The rows of a group lie close to one hidden flat surface of 9 dimensions, which passes through zero. Surfaces can cross.
Known rows, each followed by its group:
[-0.05  0.42 -0.39  4.00  2.86 -1.07  1.69 -1.46  1.63 -0.53 -2.37  0.94
 -0.63]
P
[ 1.73 -0.06 -3.14 -0.44 -0.75  2.03  1.79  2.72  2.31 -0.49 -0.67 -1.22
  1.76]
N
[ 2.32 -1.10  1.18 -0.64 -1.06  0.61  1.10 -2.29 -1.44  1.15 -0.24  2.49
 -3.93]
D
[ 0.62  0.86  0.18 -1.85  0.89 -2.27 -4.08  0.05  0.96 -0.57 -0.62 -2.33
 -4.47]
K
[ 0.97 -1.36 -0.56 -0.05 -1.39 -2.21  0.62  1.28  0.44 -0.79  0.55 -1.82
 -0.26]
D
[ 0.40 -1.78  1.63  1.09 -0.59  1.21  2.55 -0.34 -0.55  0.43  1.94  1.99
  1.60]
P
[ 2.41  0.40  3.06  0.88  2.30 -0.09  1.15 -0.66 -3.42  1.84  1.32  0.83
 -1.30]
P
[-3.60 -0.15 -0.43  2.60  0.86 -0.77 -1.35 -0.01 -1.54  1.87 -0.89  1.43
  0.28]
P
[ 0.19  0.61  0.21 -0.46  0.53 -0.92  0.80  0.40 -0.23  0.53 -0.52 -0.77
 -0.51]
K
[ 1.00 -1.14  0.31  2.59  1.14  0.15  0.50 -2.07 -1.88 -1.34 -1.16 -1.63
  0.10]
K
[ 0.35  0.82  0.93 -0.82  1.20  2.51  0.10  0.45  0.59  0.25  0.95 -1.02
  0.30]
D
[-1.17 -0.55 -0.37  0.94 -0.79  1.52  0.70  0.04  1.14 -0.53  1.41 -2.89
  0.22]
D
[-0.90 -1.43 -2.75  0.25 -1.83 -2.48 -0.21  3.20  1.80 -0.77 -0.48 -2.70
  1.27]
K
[ 0.80  0.56  0.38 -1.46  0.19  2.75  1.06  1.08 -0.76  1.03  0.76  0.24
  1.30]
K
[-1.06 -1.02 -0.19  2.13 -1.60 -1.81  2.14 -1.26 -2.65  0.99 -0.27  1.15
  0.37]
K
[ 0.49  0.25 -0.85  0.12  0.09  0.08 -0.04 -0.47  1.10 -1.02 -0.81 -2.08
 -0.90]
N
[ 0.05  0.24 -1.45 -0.34  1.27  2.01  1.94  2.22  3.19 -0.34 -1.34 -0.87
  1.92]
D
[-0.88  0.56  0.82  0.98  0.62 -1.42 -1.71 -1.76 -1.23 -0.49  0.25 -1.49
 -1.43]
D
[-0.59  0.09  0.20 -1.59 -1.02 -3.35 -2.79  3.12  1.51 -1.05  2.71 -1.09
  1.25]
K
[-3.68  1.94 -0.66  0.31 -1.54 -3.69 -1.66  0.88  2.23  0.30  2.29 -0.96
 -0.81]
N
[-2.52 -0.04 -0.13  3.54  0.58 -0.34  0.26 -2.01  0.36 -1.43 -0.31  0.46
  2.24]
K
[-1.88 -1.11 -0.51  1.24  0.11  1.19 -3.29 -1.01 -3.29  0.93 -1.04  1.26
  0.07]
N
[-0.98  1.54  0.91  1.32  3.05 -1.29 -0.26  0.53 -0.74  1.04 -0.98 -1.79
 -0.76]
P
[-0.42  0.15  0.82 -0.55 -0.80 -0.63  1.51 -1.46  1.19 -0.64  0.12  0.27
 -0.38]
N
[ 0.03 -1.01  1.14  0.85  1.05  1.10 -2.65  0.30 -3.96  1.23  0.85  0.42
  0.31]
N
[ 0.16  0.12  0.04  0.14 -1.10 -0.16  0.37 -1.06  0.40 -0.39  1.08 -0.72
 -0.98]
N
[ 0.64  0.65  0.53 -2.53 -1.17 -1.33  0.22  1.24 -0.45  1.62  0.51  4.44
  0.64]
P
[-3.06  0.98 -1.87  0.23 -2.51 -1.32 -2.14 -1.74  1.41 -0.56  0.04  0.78
 -0.93]
P
[ 0.66  0.32  3.76  0.09  3.65 -4.55 -1.22  3.00 -0.27  1.07  1.74  2.16
  0.66]
N
[-0.64  0.11 -2.25  1.30 -0.20 -0.23 -1.14  1.52  1.23 -0.22 -0.06 -2.02
  0.01]
P
[-1.34  0.33 -0.11 -1.66 -1.77 -1.32 -0.70  1.60 -0.25  1.51  1.23  3.31
  1.10]
N
[-1.82  3.05  2.98 -0.61  0.84 -2.80  1.46 -0.65 -1.41  1.80  2.38 -1.79
 -1.30]
D
[ 0.58  1.31 -0.24 -1.75  2.14  1.81 -0.66  1.98  1.83 -0.05 -1.25  0.37
  0.96]
D
[ 2.15  0.72  1.33 -2.00 -0.12  1.52 -0.68  0.28 -3.32  1.29  2.06 -2.07
 -1.00]
P
[ 2.59  0.48  0.13  0.10  2.53  0.13  2.02  0.88 -2.94  0.39 -2.58 -1.42
  1.69]
K
[-1.01  0.75  2.51  0.71  1.40  2.07 -0.92 -2.94  0.04 -0.01  1.19  3.30
 -0.75]
D
[ 0.70  0.20  1.58  1.04  1.50 -1.34 -2.35 -1.44 -3.65 -1.07  0.11 -1.24
  0.96]
D
[ 0.47 -0.19 -1.36  1.49  2.79  1.47 -1.84  1.34 -2.22  1.15 -2.96  1.24
  0.96]
N
[ 1.83  2.63 -1.35 -1.80 -1.73 -1.50 -1.06  1.38 -1.43  2.58  1.59  3.27
 -1.40]
P
[-0.57 -0.47 -1.45  0.27 -1.67  2.39  1.25  0.67 -3.35  1.69 -0.17 -0.90
  1.98]
K

New rows. What belongs after each?
[ 1.31 -0.55 -0.22 -0.62  1.14  1.00 -1.54  1.25 -1.84  0.61 -1.21  0.12
  0.25]
N
[-1.25 -1.87  0.68  0.87 -0.37  4.02  0.71  1.04 -2.00  0.42  2.25 -2.49
  3.20]
N
[ 0.84  2.79  0.01 -1.68  0.03 -1.52  0.55 -0.19  0.46  0.76  0.00 -0.35
 -1.87]
N
[ 2.77  0.03 -0.67 -1.21 -1.14  0.92  1.66  0.75  0.86 -0.34  1.11 -0.98
 -0.39]
N
[ 0.95 -0.46 -0.65 -1.39 -1.70 -0.48  3.22  0.99  2.60  1.43 -0.22  1.30
 -2.54]
D
[ 1.42  1.31  0.85 -2.91 -1.14 -0.98 -1.40  1.20 -0.59  0.07  3.07 -3.06
 -1.33]
P
[-0.02  0.24 -0.78 -0.42 -1.68  1.24  1.23 -1.05  1.54 -1.13  0.64 -0.60
  0.45]
P
[ 0.18 -2.23 -0.40 -2.43 -3.86  0.88  1.05 -0.13  2.96 -2.62  1.40  0.94
  2.08]
P
[-2.16  0.58 -3.21  0.06 -1.92  0.52 -1.76  0.31  2.35 -1.34 -0.42 -2.95
  0.08]
P
[-0.60  1.41 -0.78  1.17  1.47 -1.56 -1.08  1.60  2.02 -0.75  0.66 -4.23
 -0.68]
N
[ 0.76  0.05  0.56 -2.07 -1.05 -0.11 -0.15 -0.13  0.60  1.24  0.57  1.45
 -3.03]
K
[ 1.48 -2.11  0.03  0.76 -0.28 -0.24 -0.61  0.53  0.00 -0.77  0.71  0.42
 -0.15]
P
[ 0.42 -1.51 -0.96  0.31 -1.50  0.42 -0.37 -1.02 -0.97  0.44 -0.73  1.27
 -1.37]
K
[ 1.77 -0.69 -1.99 -1.59 -0.67  2.82 -0.35  0.36  0.79  0.80 -2.07  0.44
 -2.57]
D
[ 0.21  0.76  0.39 -0.87 -0.54  1.05  1.52 -1.74  0.01 -0.12 -0.19  1.02
  0.26]
P
[ 1.75  0.05  0.03  1.78  1.67  0.38  0.83 -1.33 -0.45 -0.07 -1.34  1.39
 -0.76]
N
[ 0.87 -2.36  3.91 -0.76  2.14 -1.50  1.40 -0.07  0.57 -1.06 -0.42  1.26
  0.77]
P
[ 0.97  2.13  0.34 -0.95  4.58  0.24  0.55  2.80 -1.62  2.21 -3.43 -1.06
  0.68]
P
[-0.32 -1.78  3.10  0.69  1.15 -1.17  1.36 -0.71  0.41 -0.75  0.36  1.38
  0.62]
P
[-0.54  0.38  0.04 -0.17 -0.51 -1.01 -0.02 -0.81  0.16  0.32 -0.26  2.03
 -0.46]
N
[-1.33  0.43  0.71 -0.77 -0.82  0.35 -0.19 -1.11  3.70  0.17  0.94  3.86
 -1.80]
K
[-0.19  1.55 -0.41 -2.54  0.90 -0.93 -0.71  0.49  0.42  0.16 -2.60 -1.12
 -0.89]
N
[ 1.49 -1.32  0.96 -0.59  0.65  0.32 -0.56  0.94 -0.72 -0.33  0.13 -1.43
 -0.02]
P
[-0.67  0.95  1.49 -0.78 -0.05  1.04 -1.39 -1.68 -2.72  0.56  1.36 -2.78
 -1.48]
P
[ 1.20 -2.16 -1.90  1.14 -1.49  0.48 -3.10 -0.53 -0.84 -0.78 -0.29  1.30
 -1.28]
N
[ 2.17 -0.13  0.73 -0.67  0.51 -0.31 -0.04 -0.22 -2.09 -0.01 -0.35 -1.15
 -0.92]
D
[-0.32  1.68 -0.46  1.91  1.36  0.99  1.56  0.02 -0.11  0.46  0.58 -3.03
 -0.25]
P
[ 0.53 -2.09  0.53  1.63 -1.15 -0.51  1.47 -1.84  2.21 -2.34  1.23  1.16
  0.07]
P
[ 0.29 -0.35  0.07 -0.67 -0.15  0.32 -1.10  0.01  1.73 -0.32  0.42  0.73
 -1.40]
D
[-0.89 -2.57 -1.92 -1.25 -2.50  0.83  0.19 -0.25  1.44 -1.08 -2.65  3.54
  1.66]
N
[ 1.05  1.77 -0.20  0.11  1.80 -0.75  0.79  2.24  0.07  1.43 -0.13  1.11
  0.65]
N
[ 1.01 -0.19  1.18  1.75  1.98 -1.58 -0.64  4.25 -0.24  1.02  3.52  0.52
  1.80]
N
[-1.01 -0.04 -0.37 -0.30 -1.31  0.32 -1.70 -0.55  0.47 -1.13  1.19 -3.74
 -0.78]
P
[-1.53  1.52 -0.22  1.30  1.15 -0.79  0.53  1.44  0.04  1.29  0.64 -1.38
  0.41]
P
[ 0.24 -1.48 -0.05  0.95 -0.28 -0.15 -1.14 -0.55  0.66 -1.45  0.10  1.23
  0.59]
D
[ 1.72 -0.71 -0.84  1.00  0.33 -0.43  1.72  1.70  1.94 -0.36 -0.30  1.52
  1.05]
P
[ 1.30  0.67 -0.34 -1.64 -2.06 -1.67  0.32 -0.95  2.41 -1.49  1.06 -2.04
 -2.57]
N
[ 0.92 -0.82 -2.37  1.07  0.27 -0.29 -1.28  0.76  0.69 -0.31 -2.30  1.42
 -0.33]
P
[ 1.83 -1.02 -0.29  1.33  0.69 -0.42 -1.02  0.98  0.57 -1.05  0.73 -1.06
 -0.61]
N
[-3.24 -1.13 -0.39 -1.16 -1.09 -2.55 -4.80 -0.29 -0.20 -0.72 -1.26  0.23
 -0.88]
N
[-1.23  0.59  0.35  0.11  0.67  0.23 -1.79 -0.27  0.88 -0.42  0.36 -0.10
 -0.02]
D
[-1.44  0.26 -0.63 -0.38 -2.52  0.90  0.26 -0.55 -5.29  3.18  0.74  0.37
  0.17]
K
[-2.11  2.20  1.04 -0.86 -0.64  0.24  0.88 -2.82 -1.13  0.93  0.33  1.14
 -0.34]
P
[-2.27 -1.66  0.56  0.92  0.59 -1.43  0.36  2.75  1.09  0.67  0.36  1.37
  2.28]
P
[-2.04 -2.15 -0.67 -1.14 -0.91  3.54  0.44 -1.08 -1.32 -0.32 -3.00  0.10
  2.33]
N
[ 1.93 -0.51 -0.04 -0.58  0.19 -2.52 -0.45  1.11 -1.04 -0.53 -0.57 -0.15
  0.38]
D
[-2.20  0.02 -0.07  1.64  0.60 -1.67 -0.14  0.70  0.43  1.10 -0.43  4.60
  1.65]
N
[ 0.30  0.77 -0.15 -0.87 -0.24 -1.23 -0.18  1.18 -2.58  0.92  0.02 -0.73
  1.19]
D
[-2.50  3.30 -3.39 -1.65 -1.31  0.10  0.20  1.02  1.85  0.87 -1.85 -1.60
  0.03]
N
[-1.72  0.04 -0.09 -3.45 -1.30 -0.24 -1.50  0.89  0.39 -0.66 -0.58 -3.49
  0.02]
N
[ 0.74 -0.24 -1.08 -1.04  0.50  2.67 -1.83  0.25 -1.34 -0.69 -1.18 -4.76
 -0.42]
P
[ 0.30  0.91 -0.61  3.22 -0.53 -2.30  0.42 -2.30  2.87 -1.76  1.94 -1.32
 -3.14]
N
[ 2.06  1.23  0.05  0.00 -0.02 -0.29  2.26  1.11  1.97 -0.15  1.95 -1.70
 -0.18]
N
[-1.67  1.31  3.49 -4.69  0.75  1.45  3.54 -0.68 -2.28  2.13 -1.65  1.83
  2.37]
N
[ 1.11  0.75  0.70 -0.68  0.54 -0.91 -0.90 -0.34 -3.62  0.69 -0.29 -0.43
  0.08]
D
[ 0.13  0.60  2.04 -0.35  1.63 -2.45 -2.46 -2.95 -0.43 -1.37 -1.12 -2.55
 -3.87]
N
[ 1.35 -1.63 -1.09  1.08 -1.20  0.57  1.78 -0.57 -3.25  0.24 -0.97 -1.53
  0.84]
D
[ 1.64 -0.48 -1.69  1.97 -0.09 -0.53  0.02 -1.38  0.24 -0.23 -2.05  4.07
 -1.05]
P
[ 2.33 -2.38  1.03  2.94  0.99  2.31  4.38  0.57  0.44 -0.43  1.40  0.33
  2.18]
P
[-1.78 -1.14 -0.15  0.39 -3.59 -4.17 -0.71 -1.12 -2.47  1.96  0.95  3.04
 -2.19]
K
[ 3.28 -1.85  1.96 -0.59 -1.01 -3.13  0.68 -1.16 -0.43 -0.54  0.73  2.33
 -2.83]
D
[-0.53  0.15  0.70 -0.75 -0.88 -0.84 -0.29 -0.65 -0.37  0.31  1.08  0.53
 -0.63]
N
[-0.47 -0.80  2.21 -0.31  0.67  0.60  1.37 -1.54 -0.94  0.29 -0.68  2.21
  0.79]
P
